There are 10 hidden switches. A switch that is on adds its own fixed numbers to the row, and there is some noise. The rows also spread widely along 11 directions, which tell nothing about the answers.
Some rows, each with its switches (1 for on, 0 for off) after it:
[  2.5  13.6  -5.3   5.9   7.9   5.9 -21.0  -8.4  13.7 -11.9  -8.8   8.9
  27.4 -26.1  -3.5  -3.5  -5.8  19.1  25.8  -1.2  -6.7 -18.0   7.5  16.2
 -17.3  -4.4  -2.3   4.4   7.5]	1 0 0 0 0 0 1 0 1 1
[ 38.7 -18.4 -13.5   3.0 -17.8  18.7 -15.9 -16.3 -10.4  -4.4  12.8  32.2
  -7.0   1.3  -5.9 -21.8  21.4  -6.7 -21.1 -14.7  -4.7  11.8 -11.5  -8.3
  36.1  24.0  -4.1 -10.0 -16.4]	0 1 1 1 0 1 1 1 1 0
[ -6.8  -4.1 -17.5  -4.4  -1.3   2.8   5.5  -2.9 -12.1   5.8 -12.8  -4.4
  -6.0 -13.4  -7.3  -0.9   9.8  -6.7   2.9  31.0  23.7   7.2   0.9  -9.5
  25.6  -2.6  -7.3   6.5   3.1]	0 1 1 0 0 0 0 1 1 1
[ 23.6   0.5 -12.0 -22.5 -10.7   8.3 -13.0   1.7 -11.1   1.6   0.9  27.0
   6.8   3.7  -8.2 -35.5  26.6  14.5 -13.0  -1.1 -14.5  27.8 -11.2   8.0
  16.7  -2.7 -10.1 -19.3 -20.9]	0 0 0 1 0 0 0 0 1 1
[ 17.4  11.6  -7.3 -37.5   0.2   5.5 -14.4  -9.0  -6.8   8.1  11.3  19.5
  25.1 -19.1 -18.6 -26.8  19.4   0.2 -15.2 -10.3  -3.3  18.0   3.0   0.7
  27.0   8.7  -2.6  -5.9  -3.0]	1 1 0 0 0 1 1 1 0 1
[ -8.5   7.9 -12.6 -17.8  -1.3   2.0  18.3 -15.1 -10.5  10.6 -11.4  -3.6
   9.2  -1.4   0.3  -0.1  27.3 -14.7  -7.7  13.6  19.1  15.5  13.0 -16.5
  30.7  15.0   3.1 -19.5  -0.8]	0 1 1 1 0 0 0 1 0 1
[ -2.5 -24.8  -8.6  -2.6 -11.3   8.3 -11.5  -8.7  -0.4 -14.0  -3.8   3.2
   1.7   4.1 -23.4  17.8   3.8  -9.2  -7.7 -14.8   4.4  14.4  18.5  -5.0
  24.3  22.4  -6.0  22.0 -13.7]	0 1 0 1 0 1 1 1 0 1
[ -5.7   2.0  -0.4  30.3  -1.0   6.0   3.2  20.4   1.7 -18.2 -11.0  -2.7
  -1.9   4.3   4.5  -3.8   1.0 -10.8  23.7 -11.9 -14.1  11.1   9.1   3.6
 -24.6   4.0  -6.6  -1.6   3.4]	0 0 0 0 0 0 1 1 1 0
[ -0.8 -20.2   2.5 -16.3 -14.6  -6.8 -16.9 -13.3  -8.0   0.1 -17.4   1.8
   7.3 -24.8   0.2   3.1  -9.3   3.1  27.1   4.5  -0.3  11.1   4.5  14.4
  -6.2  -8.8 -15.1  12.8  -3.3]	0 0 1 0 0 0 0 0 0 0
[ 30.3  -8.5 -18.9   4.2 -17.2  20.5  -0.1   0.5  -0.6   1.0   4.0   4.9
   3.9  14.4  -0.9   0.5  44.9  14.4 -22.7  16.3  15.9  -7.3 -10.8 -11.7
  32.5   8.1  -2.2 -11.7 -14.6]	0 1 1 0 1 0 0 0 1 1
[  9.1   5.8 -12.8  -2.0  -1.5  17.7 -27.7 -16.1  13.5  -8.3   5.4   8.2
  24.0 -28.7 -10.4  -5.1   2.9   8.4   6.8  -1.2   0.8 -20.7   3.7   9.3
   4.4  17.9 -10.9  17.8  19.4]	1 1 0 1 0 1 1 1 0 1
[ -5.8  -3.8  -5.2  14.2  -9.9 -10.2  11.0 -10.4  -1.6  -2.6 -21.1 -24.3
  -2.2  -4.1   8.5  12.7   3.8 -10.3   7.5  17.3  10.0   7.9   9.8 -17.5
  17.5  -5.8  12.4   2.9  -3.1]	0 1 0 0 0 0 0 0 0 1
[  4.0 -10.3 -15.5 -26.0  -9.9  11.0   1.1 -11.4 -15.0  15.8   1.8  12.1
   6.6   3.5 -13.2   8.2  29.3 -13.2 -29.4  17.1  23.5  14.8   0.5  -8.1
  40.4  15.0 -11.0  -1.5 -12.5]	0 1 0 0 0 0 1 1 0 1
[ 17.6 -11.5 -20.5   8.4 -19.7  33.3  -0.5 -18.9  -3.4 -13.3   1.5  26.0
   6.9  19.3 -11.3   2.2  21.1   2.6 -12.7 -13.5   2.8 -11.9   6.2  -8.4
  20.1  43.4 -14.7 -19.7 -15.4]	1 0 1 0 1 1 1 1 0 1
[  3.4  10.6   4.4  17.9   4.9  -1.3 -12.4   2.9   1.6  -6.7   5.6   1.6
  -7.6 -24.6   6.4 -11.7  -0.9 -20.5   1.7   3.3  -1.0  10.4 -12.5  -1.5
   0.5 -11.9  11.0  12.4   9.3]	1 1 0 1 0 0 0 0 0 1
[  8.4 -17.1   0.5 -14.5  -1.5 -15.9 -14.1   3.9  -6.6 -12.9 -20.9  -3.7
  10.8  -7.3 -29.4  -8.8   1.1  32.8  15.2   6.2 -13.6  17.8   5.3   4.0
  13.2 -36.3   9.7   3.8 -35.0]	0 0 0 1 0 0 1 0 0 1
[  7.4  14.7  -4.3  27.1   7.1  23.4  -3.9  22.2   3.1 -10.1   6.8  -2.6
   4.8 -15.7  -1.0 -12.3  19.1   4.4  12.8  27.8  10.6 -27.7 -19.6   3.1
 -15.4  -8.9  -9.1   3.3  20.3]	1 0 1 1 1 1 1 1 0 0
[ -1.7  -2.5  -3.5 -16.5  -6.3   6.1 -14.1   5.1   0.3  -9.5 -15.4   1.5
  27.4  -8.2  -7.2  -7.6  18.9   3.1  14.4  -1.2  -1.1  22.0  13.9  16.6
  -2.7  -2.6 -12.5   7.5  -2.7]	1 1 0 1 0 1 0 1 1 1
[ 14.1   8.5   2.7 -23.4  -3.4  13.1 -19.4  -2.6   7.2   1.9   5.6  11.7
  40.6  -9.9  -3.1  -3.4  28.3  11.7   1.4  -6.7  -3.7  -3.9   5.0  15.4
  -3.8   6.2  -9.0  -5.9  -0.3]	0 0 0 0 1 1 0 1 0 1
[ 25.1 -14.5 -24.3  -3.0 -10.1  17.6  -7.7  11.5  -8.1  -1.8  12.3  14.5
  -9.4   7.8 -25.3 -14.4  23.0  11.1 -25.7   6.5   6.3   2.8 -10.8  -7.7
  36.4  10.9 -15.0   8.2 -11.2]	0 1 0 0 0 0 1 1 1 0
[ -4.6  12.2  -2.5  17.5  11.2   0.1   4.3   4.0   3.5 -10.9 -15.3  -8.3
  11.2  -7.9  -0.8   6.8   8.4   8.6  21.3  16.4   9.6 -17.5   5.0  -5.2
 -10.5 -15.3   5.7 -12.4  -1.6]	0 1 1 0 1 0 1 0 0 1
[-15.2   7.4   7.2   3.4  29.7  -2.1  -5.1   3.6   3.0  -5.6   6.0  11.2
  10.4 -11.6 -17.3  20.0  -7.4  -9.2   5.2   4.5  18.9 -12.4   8.3   3.6
  -1.5  -4.4   7.1   8.0  -1.5]	0 1 0 0 1 0 0 1 0 0
[ 11.5  -7.4  -1.5  26.9  -7.9  10.1 -17.5  -1.2   5.9 -20.1   6.3  14.0
  -8.7  -6.7  -0.9  -1.1 -10.8 -10.9   4.5 -26.9 -12.5  -1.5  -0.3   1.2
  -8.1  15.4  -5.0  12.9   0.9]	1 1 0 0 0 0 1 0 0 0
[ -1.5  12.5 -18.8  -6.9  -6.0   8.5  -3.2 -23.4  -9.1   2.6   1.7   8.4
  -2.9 -22.5   4.2 -18.2  -2.3 -28.7  -4.1  -1.2   0.3  21.2   4.7  -7.3
  20.8  23.0  -6.7  -3.6  16.9]	1 1 0 1 1 0 0 0 0 1
[ 15.4  12.6  -2.7  16.3  22.7   7.4  -6.9   5.2  -1.6 -15.4  11.7  23.5
   0.1 -10.5 -21.3 -18.7  -3.8   9.3   4.5 -12.0  -4.0 -16.8  -5.0  -6.8
   4.5  -2.1  10.5 -16.3  -9.7]	1 1 1 0 1 0 1 1 0 0
[ -6.3  -2.7 -11.3 -15.4   2.4  13.9  -2.1 -23.0  -9.0   5.1   8.4  27.8
   1.6 -10.2  -8.5   2.7   6.2 -26.0 -10.9  -9.5  17.4  15.3  11.9  -2.4
  27.3  35.2  -5.1  -0.9   2.6]	1 0 1 1 0 0 0 1 1 0
[  7.1   2.0 -21.9 -15.0   1.2   3.5  14.4  -7.0 -14.1   4.0 -11.1  12.9
  12.0  11.8 -20.3 -15.8  18.1  16.4  -7.0  13.7   3.6   5.0   9.1 -10.0
  32.1   5.1  -1.6 -29.0 -21.0]	0 0 0 0 0 0 1 1 1 0
[  7.4   4.0 -17.0  -5.9   0.0   4.7   2.6  12.9   6.7  -0.9  -5.8 -20.5
   9.3  -2.0 -13.5  -0.2  36.3  25.4  -5.9  26.9  20.5  -7.7   2.8 -10.0
  25.3 -10.2   4.4   6.2  -0.4]	0 1 1 1 0 0 0 0 1 1

New rows. What belongs after each?
[  9.8   2.7  -4.9 -27.2   6.5   4.7  -1.3  12.8 -12.7  14.2  24.5  13.7
   0.7 -11.4 -21.5 -14.1  25.9 -21.8 -31.2  -3.0  12.7  32.5  -2.0  -6.6
  39.5   5.9   5.3  10.9  -3.0]	1 0 0 0 0 0 1 1 1 0
[  9.1   9.6 -13.5  11.5 -14.6  12.3  -7.9 -15.4  22.9  -6.1  -5.1 -28.5
  26.9 -18.0   9.8   8.7  20.9   7.4   6.5  -1.5   1.1 -18.5  16.8  -8.4
  15.0  25.7   4.6  14.4  27.0]	1 1 0 1 0 0 0 1 0 1
[ -7.8   4.6   4.4  -7.9   3.6 -18.8  -3.4  -3.1  -3.9  -3.3  -9.7 -15.9
   3.8 -31.3  -4.7 -13.7 -11.8  -8.0  20.3   0.0  -7.6  25.7  11.4  -1.9
   6.8 -15.5  14.3  11.8   6.1]	1 0 0 1 0 0 0 0 0 0
[-14.5 -10.0 -14.3  -2.9 -13.2   0.8  14.9 -10.4 -13.3  -2.5 -33.9  -2.3
   8.0  14.0   3.0   9.7  13.6  -5.3   8.6  24.0  18.1  20.4  14.2  -2.1
  12.8  -1.4  -8.4 -12.0 -18.4]	1 1 0 0 0 0 0 0 1 1
[-22.5   9.6 -11.1 -18.3  21.0  13.2  -2.1  -3.7 -14.6   3.9  16.1  40.2
 -16.4 -14.3 -20.5  -7.9  -7.8 -28.6 -12.3   0.2  23.0  15.9   0.4   6.3
  12.0  19.2 -14.6   4.6   7.6]	1 0 1 1 0 0 0 0 1 0
[ -9.2  12.0  -5.5 -21.3  -6.1   9.5   8.9   4.6   0.7  11.2  14.2  -5.0
   6.3   0.1   1.9  11.7  32.3 -35.2 -30.2  -9.0  21.5  26.4  13.8 -10.0
  23.0  28.4  -1.8  10.8  12.5]	1 1 0 0 0 0 0 0 0 1
[ 10.0  15.3 -18.5 -25.3  -8.9  11.7  -2.4 -23.2  -8.0  10.8   0.0  22.7
  13.2 -13.5   8.7 -22.2  20.8 -11.0  -7.3  -5.6   4.7  16.5   5.4  -1.5
  19.7  25.1 -11.5 -22.7   6.9]	1 1 1 0 0 0 0 0 1 1
[ -6.7   3.1   9.7 -18.5  16.1  -7.3 -12.4  -8.7  -0.8   2.8   7.1  12.2
  11.7 -12.3 -13.4  10.4   9.1 -11.5 -13.1   5.4  17.8  11.4   3.5   1.5
  18.3  -9.5  14.7   8.4 -11.5]	0 1 0 1 0 1 0 0 0 1
[-17.2  12.9 -23.5   7.2   0.2  21.9  10.2   4.9  -3.5  -4.8   3.2  10.2
 -16.8  -2.3  -4.9  -5.5   3.9 -18.2  -4.8   2.5  15.1   2.2   5.6  -6.3
   4.9  30.0 -19.6   5.3  19.3]	1 0 1 0 0 0 0 0 1 1
[ -7.1  11.1 -10.2  -7.6   5.4  18.9  -3.4  -2.8   0.1   3.2   0.3  19.4
  21.7  -5.2  -1.0   6.4  22.9 -15.2  -5.7   4.9  18.8   0.7   6.5   9.5
   1.5  18.2 -14.3  -4.2   6.4]	1 1 0 0 0 0 1 1 1 1
[ 21.5  17.9   4.6  12.3  17.5   9.2 -18.7   3.9   2.1  -5.2  38.0  36.0
  -9.6 -11.6  -6.4 -20.4  -2.5 -18.6 -21.7 -20.4  -5.0  -4.0 -19.0  -3.4
   4.4   7.9   9.7  -3.7   2.5]	0 1 0 0 1 1 0 0 0 0
[-11.0  -3.7   7.9  -0.7  25.8 -14.9 -17.9   4.8 -11.9  -7.8   3.7  25.6
 -19.7 -20.6 -28.4  -6.0 -29.7  -8.6   2.8   4.8   5.2  14.3 -10.2   3.7
   7.6 -29.3   7.6  17.2 -20.0]	0 1 0 0 0 0 0 0 0 1
[ 15.7  -1.3  -8.5  -6.3 -11.2  22.8 -17.0 -19.7   8.6   5.0   2.4  11.5
  32.7  -5.9   5.1  13.4  36.2   1.3 -13.9  10.3  16.7 -15.8  -3.0   6.7
  15.5  20.0  -8.4  -0.5   2.9]	1 1 0 1 0 0 1 1 0 1
[  8.1  -5.2   8.9 -16.6   8.9   4.6  -6.2  -8.1  -5.7   2.6  12.4  25.5
  12.2  -0.7 -14.3   3.1  21.9  -6.5 -17.3 -10.9  12.9  10.7  -0.7  -0.9
  23.5   6.8  13.5  -9.1 -21.9]	1 0 1 1 0 0 0 1 0 0
[-16.2   1.9 -25.2 -16.0  -6.6   3.5  15.2 -15.7 -15.0  -7.5 -14.7   6.7
  -6.1   7.0 -21.7 -10.4  -6.3 -12.7  -4.7  -7.5   3.0  24.6  26.3 -15.8
  27.5  25.8 -11.2  -9.0  -7.5]	1 1 0 0 0 1 1 0 0 1
[ 12.9  11.5 -25.7 -37.6   9.9  21.7  -9.6  -7.5 -16.9   7.3  10.4  37.0
  12.1 -12.9 -29.1 -34.3  23.1   9.6 -18.0  20.0  16.6   4.6  -8.7   4.2
  36.6   6.7 -18.0 -15.0  -3.5]	1 1 1 1 1 1 0 1 1 1
[ -9.0  22.8  -2.4  15.7  21.3   4.5   0.2  -0.8  11.9  -3.4   9.6   5.9
   3.4  -8.0  -5.8  11.2   1.4   2.1  -5.9  10.1  15.1 -28.1   0.0  -5.9
   1.8   3.7  12.6   2.3   7.4]	0 0 0 0 0 0 0 0 0 1
[  1.1  -5.8  12.0  -8.0  13.8  -5.3 -28.0  17.6  -1.3 -12.3  -0.7  11.8
  11.0 -19.7 -22.6  -6.5   0.2   5.8  13.5  -6.2  -8.7  15.6  -3.0  17.3
  -9.7 -26.4  -1.8  18.0 -13.4]	0 1 0 1 0 0 1 1 0 1
[ 19.1   1.3 -31.2   8.1  -7.1  16.6  -8.1   2.4   1.8 -17.1   3.3  16.5
 -11.2  10.0 -26.8 -26.7   2.3  27.5 -11.7  -3.0  -8.5 -11.8  -3.1  -7.9
  22.4  15.8 -13.3  -0.4  -7.4]	0 1 0 0 0 1 0 0 1 1
[ 10.9   6.1 -40.1   7.1  -7.3  14.6   3.8   7.5  -8.0  -9.7  -9.2  -0.6
  -9.8  -0.6 -22.0 -39.7   6.3  22.6   5.1  15.1 -11.1  -1.9  -1.1  -9.7
  19.9  11.4 -22.8  -7.7   8.3]	0 1 0 1 0 0 1 1 1 0
[ 11.9  -9.0  10.1 -31.8   4.5   4.9 -21.0   6.9  -2.4   4.5  19.9  22.4
  11.7  -9.5 -13.7   5.6  35.9 -15.9 -26.8 -15.1  18.1  34.8  -1.5   7.9
  25.0  -1.1   7.5  15.3 -17.3]	1 1 1 1 0 0 0 0 1 1
[-12.2   4.3   6.4  15.0  -5.0  17.9  -0.9  18.8   6.8  -7.4  -2.4  -4.6
  15.3   3.5  12.6  26.0  26.4 -20.7   5.0   6.3  15.4   0.4   2.2  11.9
 -25.8   3.1 -10.5  10.3   8.1]	1 0 0 0 1 0 1 0 0 1
[ -5.6  -5.9 -11.0 -23.6  -1.7   8.3  -7.4 -24.1  -9.6   2.2  -6.0  24.3
  13.0   1.8 -10.5   8.1   8.6  -7.3  -8.7   3.7  11.6  12.8   9.5   6.2
  17.7  14.3 -12.7 -10.6 -14.4]	0 1 0 1 1 0 0 0 0 1
[ -1.9 -14.2   2.3   7.0   7.5  -0.5 -16.2  12.3   4.6 -14.9  -3.2   3.1
   4.6  -7.2 -24.2  13.8  -7.3   9.1  13.2  -5.7   1.7  -6.0   6.6   7.6
  -4.2  -7.9  -5.2  22.0 -10.7]	0 1 0 0 0 0 1 1 0 0
[ 16.1   9.2   0.5   8.6  11.4  -1.9   3.6  -2.2  -0.6  -5.3   0.2  11.7
  15.3   8.0  -7.0  -2.8  26.1   3.7 -15.6   9.6  11.8   0.2  -1.2 -13.3
  26.0 -15.2  30.2 -20.0 -26.7]	1 1 0 0 0 1 1 0 1 1
[ -2.5 -11.2 -19.9  -7.3   5.0  21.2 -22.3  -6.5  -9.0   2.7   3.9  32.0
   0.4 -14.9 -19.2   9.1   0.2  -2.5  -6.8  33.8  28.2 -13.3 -14.8  17.0
  14.6   4.0 -31.2  20.9   2.6]	0 1 0 0 1 0 0 1 1 1
[ 17.0  12.3   0.3 -15.8   9.9   5.7 -29.8  19.6  15.1  -6.1  12.1   7.4
  25.9 -19.1 -21.5 -18.1  13.5  34.0   4.7 -10.5 -12.1 -13.3  -3.4  16.5
  -8.7 -10.2  -7.7  12.5   2.6]	0 1 0 0 0 0 0 1 0 1
[  1.3  21.7 -22.9  -1.4   5.9  13.2   3.2  -8.7  -6.5  -4.0 -10.8  23.9
  10.5  -1.7  -0.9 -30.7   9.0   7.8   6.3  11.3  -1.6  -3.0  -1.2   5.6
  -2.0   6.8 -15.9 -31.6   2.9]	1 1 0 1 0 0 1 0 1 0
[ -9.0   4.4 -14.4   8.2  -3.7   8.1  15.3   0.9  -6.2  -9.2  -5.5   3.8
 -13.4  18.7  -6.6  -8.1   4.0  -5.9  -4.5  -6.9  -4.0  11.1   8.8 -11.4
   7.4  20.6  -6.2 -14.1  -4.8]	0 0 0 1 0 0 0 0 0 0
[ 23.5   5.6  -5.7  -7.7 -14.8  -1.1  -8.5   3.3   9.0   2.2   6.5 -22.4
  13.6 -15.5  -1.4 -12.4  24.3   2.6  -7.8 -14.6 -12.3  14.6   8.6 -13.7
  26.0   9.9  11.0  10.7   9.3]	0 1 0 0 0 0 0 1 0 1
[-22.1  13.5 -13.6 -27.8   7.7  -3.0  11.8  -1.0  -8.1  -1.6   0.1   8.2
  -3.7   2.0 -21.3 -12.4  -8.5 -15.3  -2.9 -18.7   1.2  24.8  27.5  -6.2
  10.9  23.6 -12.2  -4.0   3.3]	0 1 0 0 0 1 0 0 0 0
[  8.8   2.2 -25.4  25.2  -7.8  27.9   7.0 -20.2  -7.2  -0.6   8.5  19.8
 -16.3  -0.5   6.1   2.4   7.7 -18.3 -14.5  19.0  24.6 -26.5 -13.5 -15.6
  19.9  31.5 -14.0 -11.7  12.0]	1 1 1 0 1 0 1 0 0 0
[ -3.4   2.9 -16.3  16.9   1.8  21.8  -4.3   3.7  -0.9  -9.0  -7.5   9.9
   1.3 -10.9  -3.2  -8.4   8.5   4.4  13.8  33.3  21.6 -23.3 -11.8   8.3
  -4.7   0.2 -22.2   5.0  15.5]	1 1 1 1 0 1 0 1 1 0
[  9.6  -0.3  -9.5  20.4   0.0  15.7 -15.6  21.6   6.6 -20.2  15.4   7.0
 -20.6 -11.5 -12.3 -16.2   0.9  -2.7   1.1 -17.3  -3.0   3.5  -6.3   1.9
  -2.7  10.7  -9.4  24.6  12.5]	1 1 1 1 0 0 0 0 1 0
[ -6.9  15.4 -21.8 -18.3   3.9   9.4  17.9 -11.1   2.9   7.1  -0.2   1.5
  18.6   7.6 -11.7   4.9  23.4   5.3 -16.4   7.4  20.7  -4.9  21.7 -10.9
  31.1  26.1   2.2 -11.6   2.8]	1 0 0 0 0 0 0 0 1 0
[ 14.7  -4.8 -22.5   3.4   2.1  12.3 -16.7 -25.4  -6.9  -8.0  11.4  29.1
 -10.1 -16.7 -26.4 -14.3 -19.2   0.2 -13.0  -2.7  -0.5  -7.7  -4.4  -9.5
  38.5  20.1  -3.3   4.4  -5.1]	1 1 0 0 1 0 0 1 0 1
[ 11.2   1.6  -8.2   9.1  -6.6  16.9  -9.4  12.5   1.9 -19.2  12.2  13.3
  -4.7   3.2 -15.2 -22.9   6.8  -8.8  -5.5 -32.0 -18.3  13.8   4.0  -1.9
   1.4  25.4 -10.7   4.9   3.1]	1 1 0 1 0 1 1 1 0 0
[ -2.0  -0.5 -12.3 -12.3   5.3  11.7  -0.8  17.6 -10.1   1.8  -3.4   4.9
   8.4   1.3 -20.8  -0.7  23.5   6.6  -6.4  30.6  18.3  -0.4  -7.3   3.9
  10.4 -12.7 -17.8   0.7  -7.6]	0 1 0 0 1 0 1 1 0 1
[  9.9  -1.3   6.0  -7.5  -0.4   1.2 -12.6  -4.4   1.8  10.0   1.6  -6.5
  23.1 -29.7  14.1  11.1  23.0 -16.3  10.0   7.9  16.2   5.8   4.0   5.6
   5.6  -2.8   2.6   8.9  13.4]	0 1 1 0 1 0 0 1 1 0
[ 13.0   6.0  12.4  12.1  12.6  -7.5  -0.7   6.4  -1.6  -2.7   2.0   2.6
  11.8  -4.4  -0.5 -10.9  19.1  -0.5  -0.1  12.7   1.0   7.0  -8.2  -5.3
  13.1 -23.3  29.3 -11.5 -15.2]	0 0 0 1 0 1 0 1 1 0
[  4.1 -25.3  -4.4 -15.9 -12.8  20.4 -22.7 -14.2 -10.9   5.7  10.5  40.4
  -3.1   3.5  -7.7  16.3  11.6 -25.3 -25.0  -5.0  17.0  15.3  -9.8  13.2
  17.0  25.9 -26.6  12.8 -14.4]	0 1 0 0 0 0 0 1 0 1
[  7.2  10.8  -0.1  21.8  15.2   4.7  -5.5  16.5   4.0 -13.7  10.0  16.0
  -8.3   3.7 -12.8 -11.5  -0.6  10.9  -4.8   6.8   3.4 -21.8 -15.9  -1.3
  -5.6 -13.2   4.3  -1.9  -7.5]	0 1 0 0 0 1 0 0 0 0
[  5.5   1.8 -11.1 -15.8  10.1  20.1 -21.2   3.3  -8.6   1.9   9.4  40.4
  12.1  -7.8 -18.4  -9.1  12.6   1.1  -9.5  22.3  17.0  -6.0 -15.8  19.8
   5.6  -3.4 -24.5   0.5  -6.1]	0 1 0 0 1 1 0 1 1 1
[  7.2  14.1 -20.2  -9.5   2.0   6.8  -4.6  -3.9   6.1  -2.8  13.6  -2.3
   2.3 -11.1 -15.1 -11.6  14.9  -7.3 -18.4 -20.9  -3.9  16.7  17.8 -14.1
  31.7  27.4   6.3   8.2  11.5]	0 1 0 1 0 0 1 0 1 1
[ -3.2  25.8  -5.2  25.9  14.9   4.1   0.5  14.4   9.1 -17.6   9.1 -11.5
  -7.2 -15.4  -4.2 -13.5  -1.7 -12.5   3.1  -5.7  -4.9   0.7   2.3 -11.7
  -1.8   1.4  13.7   7.9  18.2]	1 1 0 1 1 0 0 0 0 1
[  2.1  20.4 -12.1   0.0   8.7  12.7  10.7  -6.9   2.3   5.7  -2.8   7.0
  24.4   7.1   4.7   1.0  40.8  -5.6 -13.6  12.2  15.4  -1.2   7.6  -8.5
  17.9  15.5   6.5 -28.0   0.1]	0 1 0 1 0 0 1 1 1 1
[  1.8   0.0  -2.6  24.5   0.9  13.9  -5.3 -13.8  -0.7  -6.1  -6.1   8.3
  11.8  -6.9  10.9  11.0   9.5 -15.0   9.4  20.6  13.8 -18.6  -4.7   2.3
  -4.2   6.1  -4.5  -8.1   7.1]	0 1 0 1 1 1 1 1 0 0
[  7.2 -20.9  -6.3  -8.5 -25.6  15.5 -16.4 -14.1  -0.1   0.7   1.2   7.6
   0.0  -5.5   3.2  16.2  15.4 -14.4  -8.3  -2.9  15.4   4.8   1.8   2.1
  12.5  23.9 -19.8  20.7   2.2]	0 1 1 0 0 1 0 0 0 1
[ 19.9  19.8 -17.5  10.8  -4.8  10.3  -3.1   1.3   0.8  -5.4   5.6  -2.0
   0.9 -14.1  -7.8 -40.4  11.4  10.9  -1.9   4.0 -19.4  -4.2  -8.5 -13.5
  16.3   7.0   2.7  -9.8  12.5]	0 0 0 1 0 1 1 1 0 1
[ 26.6 -23.0  12.5  12.5  -9.9   3.6 -22.7 -25.9  -6.2   4.1   6.6  17.1
   6.9 -25.6  17.1  15.9   8.8 -28.5   1.1  -2.2   9.5   2.0 -12.6  -0.3
  12.9   2.3   8.9   2.0  -7.3]	0 1 1 0 1 0 1 1 0 0
[ 15.8  17.7 -12.8 -25.3  19.3   9.8 -18.8  18.3  -1.2   3.1  18.7  19.7
  18.4 -23.5 -28.2 -30.2  13.5  19.3  -6.5   9.2   4.3  -3.7  -9.2  12.7
  12.5 -10.5  -9.3   5.5   6.6]	1 1 0 0 1 0 0 1 1 0
[  9.2 -22.8 -13.3  -4.2 -11.6   9.2  -2.6 -14.7 -10.2  -5.2 -14.2  22.1
  10.5  16.4 -10.7   7.5  13.6   3.4  -2.7  -4.2   4.8   9.9  11.1   2.4
  20.2  14.9 -11.9 -13.9 -27.8]	0 1 0 0 0 0 1 1 1 0
